There are 4 nested groupings, the coarsest first. Each group lies inside one group of the grouping before and may be the whole of it. The rows also spread widely along 13 directions, which tell nothing about the answers.
(in the rows, 128 means zero)
Some rows, each with its group in each grouping after it:
[ 77 120 154 129 119 182 155  98 109 162 151 153 129 106 128 126 182 157
  88 157 183 151 107  80 142] : j972 j712 j548 j767
[106 154 140 181 135 118  91 172 130 128  88 118 129 140 129 149  80 108
 123 115  82  95 173 120  92] : j972 j712 j196 j560
[175 149  95 133  58 176 123 126 144 156 126 133 128 135 159 123  77 109
 115 119 162 120 118  98 138] : j813 j895 j245 j533
[120 195 141 139  72 141  95 170  99 129 114  96  99 113 165 132 104 150
 104 121 150 125 118 131  79] : j972 j712 j196 j795
[128 135 105 151 125 132 147 150 128 101 148 151 135 117 170  83 163 140
 121 128 111 136 120 135 115] : j972 j482 j910 j484
[162 129 108 182 137 130 122 127 106 109 152 124 110 128 118  99  77 130
 148 101 158  79 153 150 149] : j982 j242 j837 j601
[104 130 139 142 158 115 119 177 130  85 142 133 145 125 127 127 174 139
  86 144  99 165 124 153  72] : j813 j301 j164 j311
[158  84 112 114 141  99 199  71 117 104 163 124  99 138 124  90 132 125
 157 110 148 112 123 172 178] : j982 j233 j544 j132
[ 98 146 126 129 125 113 135 132 105 155  82 126 145 127 166 171 134 143
 126 115 147 163 106 151  64] : j813 j190 j181 j578
[100 173 157 124  45 156 151 124 143 110 126 165 115 107 159 147 150 142
 102 140 128 151 115 101  92] : j813 j895 j245 j926
[126 116 134 177 166 118  93 144 122 110 133 130 149 141 139 111 112 113
 168 132 132 116 170 114 130] : j982 j233 j125 j774
[ 83 168 131 140 122 134 129 167 127  92 143 152  54 141 119  81 143 160
 113 134 100  77 103 116 150] : j813 j650 j258 j848
[172  92 125 135  90 141 164 110 125  81 200 120 117 100 139  83 133  99
  88 154  88 133 158 136 181] : j972 j482 j539 j440
[160 121 138 143  91 137 173  76 117 145 120 114 139 121 101 153  73 129
 106  91 176 119 148 164  79] : j813 j650 j258 j317
[125 157 120 115 158 106  59 156 106 137 129 128  99 122 169 163 125 114
 163 153 181 160 114 119 166] : j982 j954 j75 j193
[208 138  83 144  76 146 133 141 140 113 145 104 112 135 137  85  56 108
 133 108 141  82 143 139 137] : j982 j249 j428 j843
[164 126 128 138  81 118 159 117 118  85 179 123  79  86 127 111  99 117
 108 132 107 109 153 173 157] : j982 j233 j125 j992
[124 142 162 117 144 101 144 130 143  94 139 125 102 132  82 134  70 160
 154 111 145  67 174 141  58] : j813 j650 j669 j425
[105 136 123 150 191 119  88 163 153  92 173 190 133 112 152 115 164 117
 159 165 121 145 159  92 159] : j972 j341 j342 j659
[158 154 100 147 114 131 109 112 135 167 114 161 114 114 152 171  72  92
 142 114 167 133 142 115 174] : j972 j482 j742 j561
[ 82 142 136 179 114 114 143 143 125 122 100 150 118 104 174 131  97 145
 168 121  93  80 173 114  82] : j982 j233 j488 j845
[ 70 193 151 187 111 143 117 148 133 110  84 170 114 166 117 116 127 133
 132 105  97  87 135  95 113] : j972 j341 j342 j553
[109 109  99 159 180 144 124 143 154 154  94 163 142 176 103 122 142  97
 124 129 126 118 110  98 170] : j982 j249 j5 j511
[ 67 145 152 174 130 126  90 178  91 114 117 115 108 114 170 121 130 146
 133 154  90 107 142 105 107] : j982 j954 j209 j65
[168 136 122 134 157 105 101 151 171  96 131 142 150 162  89 138  93 103
 148 115 159 124 158 144  92] : j982 j233 j544 j127
[101 105 145 174  97 165 156 121 113 141 135 133 146  96 137 122 127 135
  93 142 127 121 150 109 110] : j982 j233 j544 j132
[184  83  59 125 160 112 175 117 170 149 137 156 162 112 129 133  97 111
 138 109 165 130 138 166 103] : j982 j233 j544 j132
[141 121 109 145 158 119 102 176 135  98 169 142 139 101 146 114 149 123
 114 153 137 157 133 145 121] : j982 j233 j544 j132
[ 84 115 149 154 172 141 129 137 150 113 143 178 174 124 118 130 176 147
 122 150 151 155 144  99  72] : j813 j650 j258 j848
[123  99 116 153 153 126  96 165 122 126 151 116 104 121 166 111  90 103
 139 157  67  93 165  99 182] : j813 j895 j245 j533
[138 155 119 145  99 137  75 162 127 123 126 123  99 147 156 136 143  61
  86 155  86 168 111 108 215] : j972 j712 j196 j795
[103 127 158 139  80 131 161  95 109 139 114 115 113 105 158 145  76 148
 163 128 138  85 166 108  80] : j982 j954 j209 j65
[146  64 104 170 174 135 120 168 149 122 168 134 177  93 123 122 121  98
  88 160 100 140 177 139 116] : j982 j233 j544 j127
[141 106 180 116 123 119 136  97 128  91 158 104 112 149  90 134  91 107
 130 137 119 109 175 125 138] : j813 j895 j245 j533
[163 107 160 181  95 105 135 102 107  82 130 104 179 127 138 146 144  69
 100 119  99 195 163 183 113] : j982 j233 j544 j132
[128 147 120 152 115 115 125 112 117 134 136 163  76 102 160 153 102  94
 138 131 110 127 144 124 213] : j972 j482 j910 j484
[ 97 167 118 131  90 113 172 140 139  86 142 178  79  99 173  99 161 167
 146 126 115 111 104 138 113] : j982 j233 j544 j132
[106 143 112 182 144 127  93 152  79 166  92 110 118 124 164 150 128 105
  96 117 118 152 109 143 164] : j972 j712 j196 j795
[103 144 178 172 136 134 155 121 115  63 165 142 131 119  89  92 143 158
 112 117 123 104 169 148  79] : j972 j341 j342 j659
[134 157 121 118  80 145 129 154  99 131 146  88  79 105 150 106 108 145
  85 129 138 110 112 143 126] : j972 j712 j196 j560
[164 136 130 131  92 126 137  89  88 118 167 115  84 108 160 120 113 118
 134 123 164 140 120 151 193] : j813 j650 j669 j425
[ 84 145 148 109  89 155 145 129 154 153 100 151 116 140 106 155 128 137
 102 145 155 121 112  87 102] : j982 j233 j544 j127
[136 110 111 139  72 161 125 117 129 149 133 125 106 136 177 113 118  80
 113 160  92 129 127  76 214] : j813 j650 j258 j317

New rows. What belongs after each?
[107 169 124 145  84 126 160 129 104 101 133 144  68 118 151  89 143 162
 130 112 130 100  97 151 139] : j982 j233 j125 j774
[131 187 122 156  94 105 109 126 161 116  85 195 116 136 152 200 118  77
 130 107 103 169 121 136 142] : j813 j895 j245 j533
[144 105  92  93 108 153 138 163 129 142 137  90 123 138 141  92 136 127
  85 155 134 125  96 125 121] : j982 j954 j75 j193
[173 138 114 131  72 128 123 111 144 122 124 122 125 151 164 124  89  84
 151 124 126 129 144 112 149] : j813 j650 j258 j848
[ 99 141 166 112 158  96 105 143 124  93 157 126  78 125 119 132 102 147
 165 149 136  95 163 115 123] : j813 j650 j258 j848
[100  91 156 122 135 101 193  73 115 127 132 136 123 103 124 159 140 135
 134 126 145 142 141 161 114] : j982 j233 j544 j127
[136 128  73 132 127 109 120 146 180 159  93 170 136 130 185 159  88  89
 167 133 102 123 145  96 128] : j813 j650 j258 j848
[166 120 103 213 123 139 123 133 128 122 112 132 171 150 139 109  99  89
 116  94  99 121 154 142 126] : j813 j650 j669 j425
[148 125  98 128 119 151 187 122 139 112 170 162 112 103  80 108 144 159
  73 117 180 120  97 172 107] : j982 j242 j837 j601
[ 90 155 141 174 128 138 146 107 104 140 118 155  79 124 115 129 114 142
 122 105 129  86 131 121 166] : j972 j712 j548 j767
[129 112  99  98 126  99 156 101 139 136 141 166  94  98 157 173 148 100
 134 150 138 169 107 143 188] : j982 j242 j837 j601
[112 107 130  95 122 142 135 132 124 149 148 120 146 100 179 126 151 140
 124 170 158 158 132  91 109] : j972 j482 j742 j561
[121 106 129 136 118 145 146 119 110 133 127 111 135 143 137 108 141 127
 117 138 139 129 115 122 123] : j982 j954 j209 j65
[115 148 144  74  59  99 173  95 115 109 115 112  78 141 180 140 143 124
 146 134 101 146 100 142 138] : j813 j190 j181 j578
[ 74 123 132 152  93 141 191 120 125 142  90 144 115 115 134 131 138 146
 101 125  92 100 119 121  99] : j982 j249 j428 j843
[106 142 161  98  78 118 164 131 124  71 148 124  99 123 143 119 185 137
  82 147  85 163  99 154 108] : j813 j895 j245 j533
[165 180 109 134 132 103  84 162 174  88 112 159 128 182 125 121 104 105
 183 107 161 120 132 122 111] : j982 j233 j544 j132
[148 117 147 141  89 137 168  80 125  92 134 111 127 175 128  76 103 130
 179 110 142  78 151 112 116] : j982 j954 j209 j65
[122 132 115 125 116 144 106 155 109 126 141 116 101 144 163  91 151 120
 126 155 140 134 103 104 180] : j982 j233 j488 j845
[131 139  83 101 133 126 114 151 128 181  96 137 115 135 134 177 149  97
  65 135 153 192  57 148 161] : j813 j650 j669 j425
[160 147 136 134 157 108  75 162 141  70 154 122 143 163 113 111 119 123
 169 130 174 128 152 129  96] : j982 j242 j837 j601
[ 93 136 129 118 109 136 156 138 131 122 156 151  60  97 129 116 121 150
 103 151 106  91 124 115 152] : j813 j650 j258 j848
[ 94 118  94 160 181 113 169 101 131 182  77 169 123 142 114 153  91 122
 152  89 130  86 136 134 141] : j972 j341 j342 j553
[139 107 147 134 134 101 106 138  80 100 139  58 142 145 165 103 137 117
 131 134 120 155 139 158 111] : j813 j650 j258 j848
[172  73  89 127 162 109 174 106 128 118 182 126 109 103 138  92  99 114
 139 128 114  98 161 157 180] : j972 j482 j742 j561
[189 102 107 147 128 117 137 135 130 124 151 103 141  98 103 136  56 109
 109 115 143 109 176 182  91] : j982 j233 j125 j992
[126 108 102 168 126 127 206 108 158 113 113 158 158 143 123  88 112 127
 138  92  76  76 162 142  83] : j972 j341 j342 j553
[125 127 103 103 152 143 107 148 133 144 150 134  78 149 132 111 117 127
 133 152 152 108 105  90 198] : j813 j301 j164 j311
[145 146 126 163 116 121 100 143 130  96 121 133 164 152 170 112 146 112
 159 119 149 158 132 129 105] : j982 j233 j544 j127
[134 157 134 186  83 148 104 117 102 140 125 135 112 106 173 148 109  91
 114 125 124 147 143 113 180] : j972 j712 j196 j795
[119 181 121 155  96 125 104 152 112 145  88 118 116 126 174 148 103 128
 132 107 137 128 123 129  96] : j972 j712 j196 j795
[106 149  99 127 182 105 129 156 175 127 100 200 138 143 119 165 151 130
 133 115 140 150 103 137  91] : j813 j895 j245 j926
[139 127 143 102 117 132 173  99 135 109 137 122 117 164  72 109 132 146
 115 109 189 115 107 153 103] : j982 j233 j544 j127
[132  93 112 187 177 150 137 152  92 108 177 119 149 117 133  53 155 148
  97 127 125 115 139 147 133] : j972 j482 j910 j484
[123 153 135 132  56 117 157 115 122 148  67 112 109 118 145 183  90 100
 103 111 103 133 126 154 104] : j982 j249 j5 j511
[179 130  96 145  94 142  90 166 141 137 130 113 162 119 158 142 105  82
  94 141 143 172 132 136 119] : j982 j233 j544 j127
[171  97 119 109 112 118 143 125 184 116 111 120 179 165 111 146  97  79
 130 137 114 137 160 124  68] : j982 j954 j209 j65
[111 128 138 142 181  99 116 175 132  80 153 141 129 118 115 118 148 144
 127 141 125 130 149 156  83] : j982 j233 j488 j845
[159 111  81 206 169 137 136 160 138 117 140 152 159 123 119  87  97 128
 126 100 130  88 161 158 100] : j982 j233 j488 j845
[137 126 122 118 140 144 154 121 183 120 112 159 150 181  83 111 122 126
 149 118 166  99 130  98  95] : j982 j249 j5 j511
[127  98 158 156 160 138  81 117 100 156 116  88 147 173 122 128  79  88
 154 140 142 108 181  76 171] : j972 j482 j910 j484
[166 101 136 136 160 137  87 144 126  98 185 110 157 131 141 103 113 117
 143 152 159 139 166 113 126] : j813 j895 j245 j533
[136 161 131 184 132 134  91 155  97  67 157 138 142 130 174  76 183 142
 150 127 160 161 114 134 127] : j982 j249 j428 j843
[127 148 138 139 125 157  73 168 159 152 113 138 158 138 106 163  81 115
 107 146 167 127 158  79  72] : j813 j650 j258 j848
[131 104  98 187 173 126 126 132 134 146 118 167 166 111 125 162 127  99
 109 124 133 156 138 148 121] : j982 j954 j209 j65
[136 110 127 168 124 131 140 133 109 100 144 106 141 140 163  78 107 136
 156 122  97  92 164 127 108] : j813 j190 j181 j578
[ 80 159 131 196 132 148 144 141 109 127 122 174 111  88 136 123 123 178
 132 112 153  88 134 121  93] : j982 j249 j428 j843
[199 108 120 140 105 135 155 105 146 119 135  91 154 153  99 111  60  96
 119  99 136  98 176 150  95] : j972 j712 j196 j795
[138  60 103 160 196 124 120 136 140 138 138 127 188 146 140 111 132  97
 137 144 116 140 162 114 127] : j813 j650 j258 j848
[135 118 163 155  74 136 210  67 127 100 139 149 139 101 100 153 127 125
  72 103 114 144 146 178  84] : j813 j895 j245 j533
[109 154 131 173  95 175 115 155  95 142 111 125 168 112 153 123 166 153
  79 130 182 170  95 122  71] : j982 j249 j428 j843
[ 75 123 135 136 165 142  95 175 134 153 130 142 123 104 137 144  99 156
 144 168 147  92 155  72  86] : j982 j954 j209 j65
[104  92  91 152 134 154 189 103 132 167 119 159  99 124 122 111 117 128
 116 127 114  75 117 112 179] : j982 j954 j75 j193
[150 152  98 159 140 170 132 161 151 120 165 176 140 111  99  97 126 163
  89 116 189 114 114 132  85] : j813 j650 j669 j425
[110  97 142  87 136 167 104 157 126 155 145  87 132 149 126 111 119 137
 108 175 156 118 128  67 123] : j813 j895 j245 j926
[162  87 121 117 139 110 152 116 120 110 182 111 101  96 107 134 109 100
  84 145 113 139 147 178 163] : j813 j650 j258 j848
[154 114 125 196 157 132 139 111 136  91 140 155 160 167 108  88 132 109
 142  97 124 115 151 136 137] : j813 j650 j669 j425
[152 120  93 109 111 129 177 160 170 103 160 146 124  94 114 114 121 148
  72 132 110 118 127 168  55] : j813 j650 j258 j317
[ 68 129 152 152 125 134 135 144 101 131 116 106  94 135 149  93 100 167
 151 132 104  55 151  93 104] : j813 j650 j258 j848
[113 148 143 202 103 166 141 110 100 120 125 148 114 131 116 103 119 139
 123 108 150  93 133 112 151] : j982 j249 j428 j843
[154 130 138 128 103 105 137 100 130 111 123 116  99 146 121 139  70  89
 145 117 104  99 168 128 162] : j972 j482 j539 j440
[142 150 136 123 117  95 133 119 129  91 147 142 105 109 152 141 122 130
 161 121 160 142 137 160 117] : j982 j233 j544 j127
[ 90 101 128  96 122 161 172 133 162 134 152 154 131 119 130 100 154 166
 112 167 139 110 123  79  86] : j813 j650 j258 j317
[159 158 137 137 108 120 123 138 128  48 165 129 137 141 170  70 167 141
 169 125 157 148 126 141 100] : j982 j249 j5 j511
[127  96 156 131 131 142 142 101  83 120 170  89 115 122 139  99 117 144
 134 138 156 114 146 125 147] : j813 j895 j245 j926
[178 142 101 147 109 130 110 142 142 124 150 122 109 112 159 120  58 103
 149 123 128  96 171 121 143] : j972 j712 j196 j795
[ 99 138 133 106 155 135  78 182 148 129 140 151 108 130 118 162 152 105
  79 177 116 167 107  99 157] : j813 j895 j245 j533
[ 99 181 144 102 109 129  93 145 119 107 114 137  99 166 170 117 189 131
 158 148 171 167  72  94 156] : j982 j249 j5 j511
[ 66 126 122  94 144 121 152 149 168 128 111 175 104 151 123 132 187 131
 118 160 111 138  86 100 140] : j982 j233 j544 j127
[153 151  92 168 118 120 176 113 143  93 145 177  87 129 119  91 107 136
 135  84 119  82 124 167 143] : j813 j650 j258 j848
[132 138 132  90  72 143 119 122 129 145 135 112  89 129 162 137 101 114
 128 158 143 129 123  89 158] : j813 j650 j258 j317
[104 132 205 110 124  99 114 111  84  78 154  82  91 127 126 135 128 137
 159 154 146 130 159 126 129] : j982 j249 j428 j843
[162 125 140 145  85 126 171  67  96 144 103  99 135 126 112 161  85 114
 118  89 180 136 135 173 107] : j982 j249 j428 j843
[167 119 137 154  84 114 188  67 131 100 142 139 125 111 146 133  76 117
 159  93 120 104 176 159 114] : j813 j895 j245 j926
[122 155 129 113  80 152 113 164 146 117 123 108 127 157 151  87 104 126
 134 144 108  93 144  77  99] : j972 j341 j342 j553
[141 128 125 142 140 118  81 172  98 111 158  90 104 119 161 117  89 118
 133 149 104 116 156 134 148] : j813 j190 j181 j578
[ 81 100 146 117 204 104  95 149 115 162 129 129 110 109 118 183 115 123
 125 165 138 138 146 111 147] : j813 j650 j669 j425
[150  91 100 117 162 104 186  89 136 127 129 144 147 148 104 120 159 120
 126 107 167 155 102 182 127] : j982 j233 j125 j774
[111 107 108  91 133 147 165 153 131 124 166 114  89 130 121  64 139 171
 100 151 132  84 102 119 120] : j813 j650 j258 j848
[152 159 112 146  66 131 163 136 144  92 151 164 101  87 139 130 129 119
  87 123 115 140 126 168 118] : j982 j233 j488 j845
[154 100 107 157 134 119 141 112 122 180  97 112 164 108 141 174  52 109
 129 102 148 121 166 148  85] : j813 j650 j669 j425
[108 100 152 148 156 122 160  96 116 105 175 147  98 104 122 103 113 154
 173 136 154  80 170 118 151] : j982 j233 j544 j132
[143 166 153 160 109 120 129 120  97  79 138 113 152 134 161 103 162 148
 138  98 169 164 126 165  66] : j972 j712 j196 j795
[146 179 145 126  74 136 138 117 161  72 133 168 141 152 132 119 149 137
 152 119 174 147 118 120  64] : j982 j954 j209 j65
[153 165 127 184  83 112 127 120  87 109 116 120 120  91 180 147 104 115
 133  96 136 149 137 182 120] : j982 j249 j5 j511
[117 115 175 165 142 111 127 145 119  53 152 104 135 138 114  91 125 134
 148 138  89  96 187 131  89] : j982 j249 j428 j843
[143 130 120 124 105 140 186  80 175 130 137 195 129 121 109 147 115 126
 134 115 164 122 134 117 119] : j813 j650 j669 j425
[158  89 115 175 174 129 105 136 122 100 164 128 156 134 137  99 134  94
 141 143 126 135 163 130 162] : j982 j954 j75 j193
[143 155 116 116 106 128 116 161 116  97 175 135  99  87 166 114 161 129
  88 154 133 170 107 148 147] : j972 j482 j742 j561
[158  78 114 133 181 138  90 150 122 142 134  83 166 167 120 106 115  89
 131 150 151 135 144 111 153] : j982 j249 j5 j511
[ 82 145 139 130 126 155 149 127 192 145  84 191 131 183  80 138 121 132
 133 126 130  84 127  56  99] : j813 j650 j669 j425
[117 119 137 137 136 144  96 145 123 127 141 134 149 133 138 138 171 101
  87 163 137 188 115 111 145] : j813 j650 j258 j848
[ 67 104 151 118  98 157 173  96 119 194  85 120 137 115 148 158  93 161
 145 144 162  91 143  72  62] : j982 j954 j209 j65
[ 95 149 138 124 127 104 144 138 140 117  97 145  77 156  92 146 121 115
 116 124 101 102 119 139 144] : j982 j233 j488 j845
[137 123 116 137 170 102 125 177 158  87 150 153 140 114  88 133 142 120
  89 138 114 146 139 176  85] : j982 j233 j125 j774
[137 115 138  96 136 114 173 101 120  98 153 120 132 143 111 105 175 152
 124 120 193 159  96 173  99] : j982 j233 j544 j127
[ 76 141 146 153 160 129 127 145 145 127 105 164 124 149  92 139 128 144
 121 124 128 102 135 108  90] : j813 j650 j258 j848
[151 110 150 132 133 126 155  89 105 110 155 120 140 123 104 143 136 122
  99 116 168 166 129 174 121] : j813 j895 j245 j926
[114 151 119 182  35 134 187  84 112 149  62 148 120 131 182 146 124 100
 120  91  95 132 114 143 137] : j982 j233 j488 j845
[127 134 108 125 101 133 153 119 126 131 147 135  61 117 160 105 112 119
 132 135 103  94 124 113 200] : j972 j712 j196 j795
[135 153 119  90  97 130 118 132 127 139 148 119  69 117 149 130  76 116
 144 147 139  98 140 104 175] : j972 j341 j342 j553
[142 119 174 148  85 136 191  50 101 107 143 115 125 127  94 135 140 113
  85 104 145 150 138 170 133] : j972 j712 j196 j795
[126  68 123  87 129 112 217  60 147 130 132 144 120 151  99 126 168 104
 119 136 127 145 107 149 168] : j982 j233 j125 j992
[163  71 141  92 119 125 184  79 164 114 156 118 155 148 114 109 104 103
 149 142 126 112 181 108 115] : j972 j482 j910 j484
[180 158 101 102  98  86  97 152 130 103 127 108 112 135 175 142 122  90
 142 126 144 178 107 170 138] : j982 j233 j544 j132
[120 188 162 123  45 149 103 144 146 104 141 139  75 117 144 132  69 136
 143 146 132  82 162  73 112] : j813 j650 j258 j848
[116 159 124 135 107 143 131 110 153 151  72 161 158 189 129 146 167 100
 120 110 153 168  92  98 123] : j972 j712 j548 j767
[ 79 160 123 173 115 172 110 161  97 172 100 136 123 115 131 137 135 133
  59 131 132 134 104 113 130] : j972 j341 j342 j659
[ 65 102 156 116 119 143 148 128 103 160 119  97 108 119 130 133 128 125
  88 166  88 113 142  96 142] : j972 j341 j342 j659
[131 171 148 136  92 143  73 145 132 114 126 127 107 161 139 128 104 104
 141 141 145 126 136  81 150] : j813 j650 j258 j848
[149  79 140 102 191  85 139  94 160  95 148 139 153 170 116 137 130  95
 183 134 132 144 163 129 137] : j813 j895 j245 j533
[155 151  74 151 170 100 142 181 165  74 140 170 129 142 127  77 135 152
 152  96 136  99 122 176  71] : j982 j233 j488 j845
[167  90 105 175 150 136 148 114 140 128 137 147 180 121 106 134 114  89
  88 115 121 145 162 151 123] : j972 j482 j539 j440
[132 171 125 134 162 110  75 175 140  78 149 150 100 157 132 113 139 130
 151 132 140 133 121 123 138] : j813 j301 j164 j311
